The rows of a group lie close to one hidden flat surface of 12 dimensions, which may be shifted away from zero. Surfaces can cross.
In the rows, zero is written as 128.
Some rows, each with its group after it:
[144  99 137 136 101 122 191 165 128 144 137  94 153 113 132 116  85 145
 149 112  75 157 123 162 171]
k_405
[154 120 120 143 168 109 179 161  90 123 143  85 125 108 119 135 114 131
 101 132 141 122 137 127 127]
k_687
[126 119 126 109  65 104 125 126 124 137 138 113 126 145 135 149  97 124
 123 134  95 143 137 142 128]
k_581
[129 144 125 129 127 135 135 134 140 159 107 126 120 133 124 134 133 140
 138 123 113 105 115  84 124]
k_687
[157 141 138 126 100 157 138 202 133 116 149 109 150 128 163 119 140 151
 155 131 194 125 134 130 109]
k_753
[151 138 153 168 132 139 116 184 147 139 141 150 104 134 203 108  90 152
 125 133  63 112 116 170 161]
k_818
[148 124 181 137 155 160 158 120 155 186 101  86 166 107 133 161 139 120
 149 137 106 122 105  81 104]
k_687
[ 84 136 141 123  84 137 105 125 100 100 152 121 140 178 120 141 152 159
 160 156 173 173 135 146 115]
k_775
[162  97  95 139 136 125 126 100 127 131 111 165 118 132 140 135 141 145
 116 112 168  71 107 160 193]
k_818
[121 120 104 129 125 127 109 143 187 108 130 166 128  87 117  76 119  87
 126 104 110 136 120 146 139]
k_405
[163 114 140 126 180 115 174 105 150 165 112 112 121 119 116 134 147 103
 144 149 131 116 132 134 122]
k_818
[148  81  98 104 104 131 192 145 164 139 137 157 112 102 100  79 109 119
 145 137  90 124 117 141 150]
k_818
[136 116 131 130 115 156 105  89  91 145 140 158 110 122 129 146 119 120
 115 165  76 106 102 103 123]
k_818
[144 132 128 110 123 119 139 184 124 138 118 132 131 137 145  99 118 175
 117 149 117 127 125 151 125]
k_405
[154 109 142 128 144 115 141 123 111 148 113 110 124 129 130 163 124 119
 105 158 133  95 114 133 116]
k_775
[138 136 125 106 105 127 127 106  97 101 148 146 114 117 129 139 104 132
 123 121 104 112 151 121 117]
k_709
[ 78 126 138 115 153 136 131 149 146  85 123 157 121 108 102  90  92 146
 107 139  69 137 115 113  99]
k_753
[117 147 147 134 141 148 103 124 102 107 158 119 155 121 118 114 155 140
 115 159 146 181 135 157 119]
k_581
[142 145  98 109  69 125 124 162 128 112 125 129 148 107  96 116 100 126
 143  91 133 113 121 104 114]
k_818
[127 100 190 116 129  83 138 136 151 140  83  77 142 153 140 205  66  88
 122 148  83  84 108 139  76]
k_405
[112  77 157 139 131 147 147 117 176 129 153 126 117 102 193 132 110  77
 119 100 116 139 141 112 134]
k_405
[119  97 147 118 167 121 187 154 130 128 108 122 127 138 150 103 123 112
 137 112 120 132 147 146 110]
k_581
[146 141 150  67 178 138 134 135 130 115  80 122 160 119 120 140 166 163
 108 153 223  79 137 110  58]
k_581
[120 112 148  92 155 110 172 139 148 110 103 118 143 109 126 126 102 147
 111 126 118 122 138 134 110]
k_581
[135 131 120 126 184 125 154 185 122 108 123 146 113 131 142  59 142  98
 136 102 145 134 155 169 111]
k_581
[128 155 107  99 109  88 142  96 122 163  94  96 142 156  69 156 148 150
 144 127 156 121 132 104 121]
k_818
[119 105 158 104  86 177 136 132 108 135 127 129 165 138 135 118 148 109
 164 139 121 147 124 110  87]
k_709
[102 117 104 135 150  93 190 170 114 160 114 103 108 162 108 102 125 153
 126 138  95 159 128 122 134]
k_687
[142  95 153  72 147 118 178 130 105  99  99  84 186  85 129 139 110  98
 101  97 173 120 158 132  72]
k_581
[147 193 111 149 155 118 106  79 144 134 148 140  92 106 134 127 137  79
 158  61 129 120 175  95 136]
k_709
[107 120 147 110 133  95 154 134 149 127 118  87 177 121 120 100 126 117
 130 112 118 204 149 179 141]
k_581
[113 108  65 165 107 142 108 135 119 133 134 169  89 139 110 129 132 185
  92 148 137  93  75  94 186]
k_687
[128 143 114  91 103 125 135 100 106 123 100 145 152 117  81 121 118 153
 137 119 101 123 127 113 122]
k_687
[125 133 115 128 133 136 147 126  95 152 120 109 138 109 100 124 127 150
 104 119  98 138 127  77 126]
k_775
[123 159 145 119 114 143  84 133  94 111 143 142 124 139 153 119 121 124
 127 136 100 141 145 122  89]
k_775
[146 123 149 153 176 124 121 121 100 151  99 105 137 143 124 162 142 116
 116 150 129 100  98 128 117]
k_775
[134 121 133 133 117 113 122 114 119 132 144 100 143 130 115 157 132 153
 103 165 142 151 123 152 149]
k_775
[151  89 107 124 126 141 176 107 131 173 119 137 120 117  65 110 144 105
 151 166  91 126  94 118 138]
k_818
[ 97 146 162 104 140  99 129 109 153  82 153  93 127 108 135 155 100  96
 114 109 136 157 181 115  81]
k_753
[158 133  86 144 176 131 201 166  97 140 101 118 162  95  66  70 144 159
 152  79 139 135 118 126 180]
k_687
[130 110 129 143 139 132  98 141 104 108 132 141 142 124 126 138 125 160
  88 167 134 123  93 161 150]
k_709
[126  92 120 170 135 186 140 135 132 135 137 113 172  67  83 139 141 159
 103 153 145 140  59  86 169]
k_687
[119 112 124 116 102 147 132 149 140 131 130 167 106 149 148  91 131 147
 145 145 104 127 127 149 129]
k_709
[130 146 135 115 146 150 127 134 118 129 121 142 118 139 140 126 153 147
 135 139 153 100 129  97  88]
k_581
[136 136 148 127 149 131 134 139 125 125 123 126 146 127 164 131 129 172
 114 123 142 119 136 149 147]
k_753
[118  94 138 165 129 147  83  91 116 118 136 126 148 130 132 138 150  57
 136 118 141 151 113 154 142]
k_753
[101 143 111 124 131 118  93  87 126 108 105 144 128 144 128 147 146 130
 126  82 171 103 136 103 129]
k_818
[144 148 140 115 162 139 134 145 133 132 106 133 156 130 143 107 155 172
 140 131 164 124 133 151 135]
k_753
[127 145 105 110 123 113 148 163 153 133 109 138 117 129  97 101 122 151
 146 127 129 119 127 116 118]
k_818
[127 104 141 109 149 142 164 146 155  89 149 157  94 121 184 122 115 144
 128 128 165  96 155 142 118]
k_405
[131 158 137 153 200 123  85 144 161 149 117 134 101 126 131 125 157 136
  82 181 135 108 100 122 103]
k_709
[120 147 140 117 176 118 185 147  88 127 120 125 134 134 117 100 114 193
 125 139  85 148 150 138 134]
k_818
[144 123 107 145 159 162 103 131 118 134 119 182 114 114 118  78 155 110
 131 134 116 111 105 141 141]
k_709
[150 137 126 171 182 102 142 164  91 117 116  94 137 142  61 144 129 135
 129 171 135 126  90 169 133]
k_753
[158 129 122 133 139 125 157 114 127 147 119 116 144 118 126 127 139 130
 149  98 139 125 131 143 165]
k_753
[113 129 139 157 130 110 118 161 139 100 123 102 157 137 127 134 115 108
 145  90 156 143 123 152 142]
k_818
[111 141 130  78  90 110 134 133 135 116 137 137 112 132 105 120 106 157
 119 169  93 148 145 119  88]
k_775
[137 120 120 157 117 133 180 224  88 113 140  70 162 105  78 116  90 130
 132 124 118 158 103 116 112]
k_753
[140 140 114 136 118 140 111  97 106 132 130 143 107 144 136 136 142  90
 159 105 141 109 142 117 122]
k_709
[109 124 138 111  64 118 143 156 105 141 118 118 138 179 144 132 102 161
 152 134  96 138 131 131 116]
k_709
[154 144 119  98  95 147 113  70 146 204  81 174 127 127 174 126 141 151
 134  86  80  81 129  82 162]
k_753
[ 92 103 104 115 160  96 148 120  93  97 129 122 115 148  94 110 140 104
 110 133 150 160 150 145 103]
k_687
[182 127 115 155 161 122 124 147 118 147  99 132 128 135 102 158 133 165
 111 169 153  63  77 160 164]
k_818
[127 166 121 130 119 114 131 140  98 154 104  99 152 144  84 142 120 157
 142 120 105 133 117 102 127]
k_818
[142  94 140 122 156 177 155 164 144 143 108 156 149 121 136  77 171 152
 138 160 148 132  97 154 131]
k_709
[114 129 156 146 121 144 127 107  87 131 158  85 136 147 169 163 137 119
 133 115 148 159 151 116 131]
k_405
[164 166 151 169 160 132  91 182 157 152 120 144 110 154 184 111 131 137
 135 147 114 100 116 162 136]
k_775
[135 106 136 122 120 130 141 107 120 108 159 132 124 129 135 144 129 148
 129 159 147 130 136 166 152]
k_709
[169 103 127 121 141 127 190 141  89 131 162 114 103  96 134 116  99 118
 109 146  94 130 150 142 127]
k_687
[153 150 110 145 161 148 121 119 132 123  91 118 185  83  95 128 155 142
 138  64 182 110 107 105 165]
k_581
[133 169 142 118 157  87 129  71 137 169  94  98 139 135 101 151 136 116
 145 110  94 134 150 115 127]
k_753
[ 99 112 139 107 129 116 194 111 155 159 108 113 131 116 112 154  91 206
 118 138  68 131 115  83 155]
k_581
[122  97  76 147  99 122 142 119  72 123 148 121 139 111  79 130 115 151
  96 121 111 150 102 125 195]
k_687
[143 158 148 134 141 128 120  95 130 144 143 132 124 109 144 105 128  78
 148 113  67 156 159 143 129]
k_709
[135 110 127 111 125 128 171 116 103 144 118  89 156 110 129 139 132  95
 126  80 152 140 152  92 114]
k_581
[110 114 121 152 127 143 158 107  90 114 164 113 143 121 136 110 140 116
 145  78 144 183 157 128 173]
k_405
[ 97 150 150 119 116 116 101 107 158 108 145 131 139 135  93 119 129 131
 138 175 100 180 131 159 116]
k_775
[129 149 114 121 129 124 135 135  81 127 130 117 137 148  99 134 151 210
 115 158 172 134 128 129 138]
k_775
[145  96 145 122 156 154 148 147 102 171  86 123 139 140 125 114 160  87
 135 158 125 112 104 116  72]
k_709
[103  98 154 146 113 149 189 137  93 154 147 117 103 158 152 136  97 140
 150 138  36 153 127 105 135]
k_581
[136 143 146 142 162 124 105 134 142 108 122 133 119 131 145 146 135 129
 122 132 166  91 129 133 111]
k_405
[ 78  45 153 136 118 123 167 148 180 106 115 106 141 142 140 174 101 146
 124 141 167 119  83 148 152]
k_687
[123  83 144  72 124 119 187 145 158  91  89 131 153 136  71 111 116  90
 187 131 144 116 122 158  73]
k_775
[120 128 142 117 102 140 143 166 129 125 139 115 141 116 149 122 107 150
 117 120 116 144 134 108 122]
k_775
[132 158  98 156 149 111 101  94 192 155 132 131 130  79  79 105 147 103
 115 123 112 160 118 121 169]
k_775
[129 102 133 181 150 135 168 173 109 129 191  73 120 104 127 123 120  98
 113 155 128 187 126 130 135]
k_687
[106 147 138 125 137 167 145 168 212 128 135 156 102 116 140  55 154  51
 204  94 120 156 157  93  69]
k_687
[102 107 103 128  68 157  97 106 113 127 165 175  90 150 144 100 135 113
 132 149  98 153 132 128 141]
k_405
[143 123 134  87 111 120 157 106 122 153 120 118 142 113 132 130 110 143
 110 132  87 133 145 114 120]
k_753
[111 128 120 154  83 124 127 126 118 135 141 116 143 151 129 129 123 136
 164  96 115 162 131 136 179]
k_709
[ 74  70 161 162 157 200 125 127 137 104 121 133 156 106 129 132 138 105
 127 122 131 144  86  91 118]
k_775
[136 129  94 113 122 153 106 103  99  75 182 169 113  75 101 111 129 144
  84 146 138 129 132 114 132]
k_405
[137 140 118  99 127 110 144 153 134 148 108 114 143 151 124  92 169 134
 140 128 172 159 153 153 108]
k_581
[108 111 144 120 183  98 166 154 184 142 128 100 153  78 143  88 114 149
  51 139  95 192 141 157 152]
k_405
[157 178 135 124 110 137 124 163  85 130 146 101 142 121 121 142 108 191
 121 156 121 123 130 106 119]
k_405
[140 107 113 156 110 102 132 100 105 141 147 115 107 119 160 167  80 126
  85  98  73 114 129 119 183]
k_753
[152 132 122 124 112 151 134 194 128 107 159 128 122 117 156 107 141 138
 120 138 184 127 140 134 110]
k_753
[110 128 146 131 142 116 119 149 174 115 130 120 135 136 174 109 135 107
 133 110 157 151 148 169 125]
k_405

New rows. What belongs after each?
[123 147 126 130 123 115 130 132 124 142 133 106 139 129 104 131 130 164
 123 150 121 156 126 125 142]
k_775
[150 144 148 168 160 118 127 148 126 126 152  94 112 136 158 158 134  82
 143 114 172 115 143 130 110]
k_687
[163 129 113 130 112  94 119  73  72 149 117 122 124 161 136 166 128 104
 139 106 118  98 145 161 158]
k_687
[136 152 131 147 173 132 121  96 119 151 103 131 125 137 127 134 159 127
 141 112 142 115 131 113 133]
k_818
[138 148 114 119 136 129 135 164 126 125 131 116 131  97 126 106 128 125
 105 117 140 134 141  96  94]
k_753
[130  99 101 108 103 161 138 103  83  97 175 167 106  83 118 115 110 144
  89 144 104 127 131 102 134]
k_405
[161  89 101 117 119 134 138 131 137 130 148 165  88 116 150 124 131 148
  87 168 155  89 113 151 160]
k_775
[158 192 167 120 103 107 113 132  96 138 141  85 142 152 116 174 104 171
 151 183  86 133 137 157 107]
k_687
[ 75 123 124  92 126 118 149 122 101 126 114 146  83 175 148 124 123 148
 118 121 113 123 158  83  78]
k_405
[131 161 120 111 116 126 106 125 127  86 116 137 156 124  90 139 124 154
 153 116 171 104 118 141 123]
k_687
[101 144 139 146 110 143 109 155 175 175 115 141 107 179 158 104 158 116
 171 143 111 151 124 124 109]
k_709
[ 93 115 164 116 155 174 138 146 138 109 134 169 125 140 141  78 148 147
 153 167 103 152 120 153 105]
k_581
[115 126 171 113 132 130 116 109 130  88 135 105 157 114 141 161 120 100
 131 120 160 137 142 134  92]
k_753
[ 51 127 113 126 156 130  96 108 110  75 116 164 116 131 136 129 104 157
  81  70 124 115 132  78 126]
k_818
[161 169 130 144 141 107  65  94 105 144 142 134 115 129 141 126 133  89
 113 139  87 130 144 157 129]
k_775
[115 122 134 113 145 116 148 118  99 107 136 119 119 128 123 145 110 146
 106 142 129 123 141 125 115]
k_405
[153 135 140 114 109 139 141 160 115 137 120 106 149 123 113 141 121 147
 128 153 128 114 116 120  98]
k_753
[153 151 164  92 108 135 175 149  67 120 117  86 195 131 117 143 112 191
 162 125 130 135 145 133 114]
k_709
[118 109 138 128 133  96 152 126 106 123 109 108 137 157 107 143 107 126
 137 132 105 127 123 161 135]
k_405
[ 83 145  90  98  74 115 114 106 162 124 110 159 114 122 154 106 108 126
 129  21 122 114 169  63 138]
k_818
[124 133 124 136 151 182 110 137  64 113 125 170 107 142 143 106 155 166
 115 139 135  98 110  96 112]
k_775
[159 143 116 119 152 110 129 118  85 130 133 159  79 140 111 126 118 151
 103 183  84  99 125 146 120]
k_709
[172 101 121 142 130 121 121 132 166 126 143 112 132  89 165 166 127 108
  87 129 196  90 120 144 156]
k_775
[121 122 133 139 122 135 103  89  95 137 142 117 134 129 128 140 138 101
 117 133 113 150 128 122 129]
k_775
[ 89 128 150 142 151 119 158 191 162  95 124  82 155 127  94 147 110 167
 127 148 169 146 106 121 109]
k_687
[115 110 164 122 123 120 133 119 119 102 131  91 169 137 110 152 121 120
 140 150 142 157 123 169 119]
k_775
[132 173 141 127 131 105  90 114 132 152 115 111 118 138 145 154 125 125
 113 129 112 113 140  94 101]
k_753
[171 112  86 120 139 109 163  70  51 201  91 132 106 120 131 133 124 115
  99  81  73  81 139  82 162]
k_687
[143 162 118 133 137 114 153 187 111 167  75 110 149 163 120 111 137 159
 164  87 130 111 123 108 125]
k_709
[124 125 163 107 147 114 131 142 128 110 109 120 132 145 145 146 108 135
 121 149 123 106 127 144  93]
k_581
[107 104 163  78 123 113 124  84 164 111  94 142 119 156 163 160 117  63
 159 103 148  91 159 133  74]
k_687
[129 136 134 147 128 116 120 106  79 161 117  94 153 143  86 173 129 182
 102 175 108 134  92 117 149]
k_687
[149 115 115 133 132 152 145 123 128 132 124 141 138 110 111 113 136 129
 151 121 129 124 111 128 150]
k_687
[114  96 133 135 106 133 171 125  95 106 173 147  93 167 146 129 113 166
 156 158 114 143 138 176 164]
k_405
[ 99 113 110 130 130 143 120 109 151 123 143 136 125 103  91 127 148 159
 101 157 147 146 111 101 143]
k_775
[128 113 150 177 177 106 134 164 170 128 108  80 149 120 112 159 118  79
 130 126 150 122  99 143 120]
k_818
[132 141 141 127 128 149 159 139 117 122 148 133  92 133 154 153 100 162
 142 133 113  98 131  78 109]
k_405
[166 154 126 128 156 128 173 164 154 159  90 134 127 132 123 111 129 171
 166 112 127  89 119 116 138]
k_687
[130 139 106 141 131 121 125 143 124 125 111 117 147 130  84 128 129 119
 147 110 149 119 109 119 130]
k_818
[134 118 151 130 120 130 105 124 101 111 125 119 148 137 151 154 127 123
 122 134 153 121 121 151 118]
k_709
[ 73 140 163 161 160 180  95  94 171 107 139 152 136 104 132 125 128 125
 144 106  97 150 116  83 133]
k_581
[129 113  88 162 131 109 121 150 106 146 164 140  26 158 186 146 118 114
  68 142 127  82 132  87 124]
k_687
[110 156 137 160  79 117  98 134 112 150 145  97 120 167 147 145 112 100
 153 109  81 160 137 113 130]
k_581
[174 176 115 122 129 103 150 131 145 151 134  98 123 134 113 130 154 116
 172 120 178 123 161 125 115]
k_753
[154 116 124 176  82 103 110 128 119 108 190  88  88 152 126 200 114  49
 158 157 175 118 125 159 125]
k_753
[136 155  94 109 103 116 122 139 129 129 141 147  94 118 127 117 113 156
 100 129 120 106 145  92 114]
k_581
[132  81 100 116  58 122 103 116 100 118 130 136 161 117 106 103 107  72
 118 115  85 162 112 164 143]
k_405
[130 182 119 129  79 149  74 125 135 168 131 176  84 162 143 115 139 143
 156 151  73 112 118  94 106]
k_818
[105 112  87 152 130 101 120 164 135 137 100  95 124 135 111 169 127 136
  83 104 191  96  98  63 119]
k_709
[116 139 146 129 127 154 131 125 117 127 134 135 133 122 116 137 112 181
 128 158  93 125 109 109 140]
k_581
[ 79  75 122 143  95 134 117  94 117 151 161 155  84 179 128 115 152 102
 127 194  76 181 108 155 145]
k_687
[126 117 105 110 148 134 140 129 121 125 104 155 119 127  92 116 142 169
 102 146 137 102 104 105 124]
k_687
[136  77 132 148 126 162 143 117 125 147 139 129 134 109 169 127 133 104
 117 111 122 129 119 122 162]
k_405
[140 129 119  91 115 130 158 129 107 123 113 140 140 102 109  94 104  81
 148  81  87 125 153 104  87]
k_775
[100 125 105 109  87  89 143  93 159 170 155 110  90 147 135 143 140 159
  94 162 125 170 153 106 149]
k_581
[136 121 118 118 121 105 135 124 103 100 133 133 135 151 102 134 121 150
 140 152 139 127 125 181 150]
k_687
[129 127 132  96 117 110 157 133 172 124 125 128 115 120 155 117 107 120
 127 110 123 118 155 128 111]
k_818
[150 143 164 136 146 155 117  98  93 123 145 110 156 124 117 158 152 146
 141 171 155 141 120 144 123]
k_709
[124 141 165 112 148  92 115 105 110 107 126 126 116 169 181 173 111 186
 102 159 140 100 153 178 132]
k_818
[140  99 122 139 119 143 148 122 124 138 137 131 128 106 124 132 120 135
 126 134 112 120 106 119 157]
k_687
[111 166 133 165 129 168  52 168 146 133 100 153 157 153 138  96 168 146
 153 117 155 135  95 130 127]
k_709
[126 123 128 169 158 164 110 135 144 126 141 118 153  83 136 135 147 139
  95 113 166 138 104  94 159]
k_775
[120 116 149 125  90 143 135  80 112 148 157 114 119 156 130 150 140  82
 172 149 104 156 140 121 110]
k_709
[133 155 140 111 136 132 115 124 143 133 124 135 116 134 152 131 139 103
 144 115 148 105 153 106  88]
k_709
[ 89  80 137 123 172  96 135 121 167 156  84 159  83 170 137 120 123 118
 101 166  76 108 108 149 111]
k_405
[105 126 160 148  99 105 132 112  89 158 128  93 102 211 129 188 102 142
 157 171  69 131 117 132 118]
k_405
[151 106 141 109 153  93 127 160 127 135  56 121 145 156 121 146 114 124
 112 142 132  69 100 166  99]
k_405
[128  86 115 126 127 130 159 152 100 141 113 109 135 140 106 146 131 147
 107 163 155 111  95 107 117]
k_709
[142 116 163 135 107 101 164 173 187 161 111 113 116 153 128 150  63 136
 160 162  36 108  89 157 132]
k_405
[102 163 129 109 123  89 109  76  85 138 140 105 135 166  55 149 143 169
 120 200  98 185 137 149 123]
k_775
[145 147  94  71  99 124 118 111 148  72 132 178 117 130 135 102 158 125
 160  87 235  94 179 150 115]
k_818
[145 129 120 163 141 125 138 132 109 137 123 113 144 146 108 144 146 148
 147 127 149 123 104 156 174]
k_687
[121  92 144 129 156 123 139 108 153 108 121 141 138 121 128 142 121 157
 116 149 135 116 109 172 166]
k_581
[131 137  94  83  84 131 138 159 146 112 123 146 123  96  87 102 107 121
 133 112 124 113 130  84  88]
k_818
[144 141 109 127 134 121 143 136 106 135 129 124 115 127 118 132 118 146
 116 131 121 106 130 106 127]
k_687
[125 134  94 128  98 112 121 153 131  85 141 145  98 122 134 137  97 136
 113  94 160  87 133 107 135]
k_687
[146 133 153 123 117 124 153 135 130 177 128 109 117 117 140 140  93 129
 120 153  39 130 125 105 117]
k_818
[122  78 149 123  76 152 149 133 128 141 157 141  99 148 190 133 103 123
 138 141  99 124 131 135 134]
k_405
[144 125 130 120 138 122 124 114 124 131 125 139 122 124 147 133 131 139
 101 144 131 113 131 144 144]
k_753
[141 171 134 117 165 109 138 156 134 146  63 118 143 169  84 117 150 109
 193 114 146  97 129 126  74]
k_775
[106  94 126 141 119 133 124 103 140 102 109 126 168 139  98 141 144 116
 165  96 171 139 109 155 161]
k_687
[182 124 135 140 124 154 151 144 141 122 145 120 138  84 153 145 105 108
 150  94 145  86 129 116 147]
k_687
[128 127 115 110 132  97 151 140 117 121 134 119  97 130 112 159 101 182
  81 170 132 101 127 111 114]
k_709
[161  94 115  98 152 137 155 163  68 135  86 145 133 121 105 111 116 152
  88 165 109  78  95 125  93]
k_709
[126 159 121 143 113 140 128 143 116 138 140 127 119 134 123 115 131 150
 149 124 109 144 132 105 134]
k_405
[120 118 107 151 122  87 132 130 136 126 142 126 100 156 143 137 109 157
 108 132 118 127 128 166 181]
k_709
[104 122 106 152 132 119 148 138 153 149 153 142  99 144 134  70 154 130
 147 128 102 192 144 163 179]
k_581
[172 157 128 127 119 108  97 141 172 124 144 118 129  88 161 141 113  99
 102 117 155 110 146 144 127]
k_775
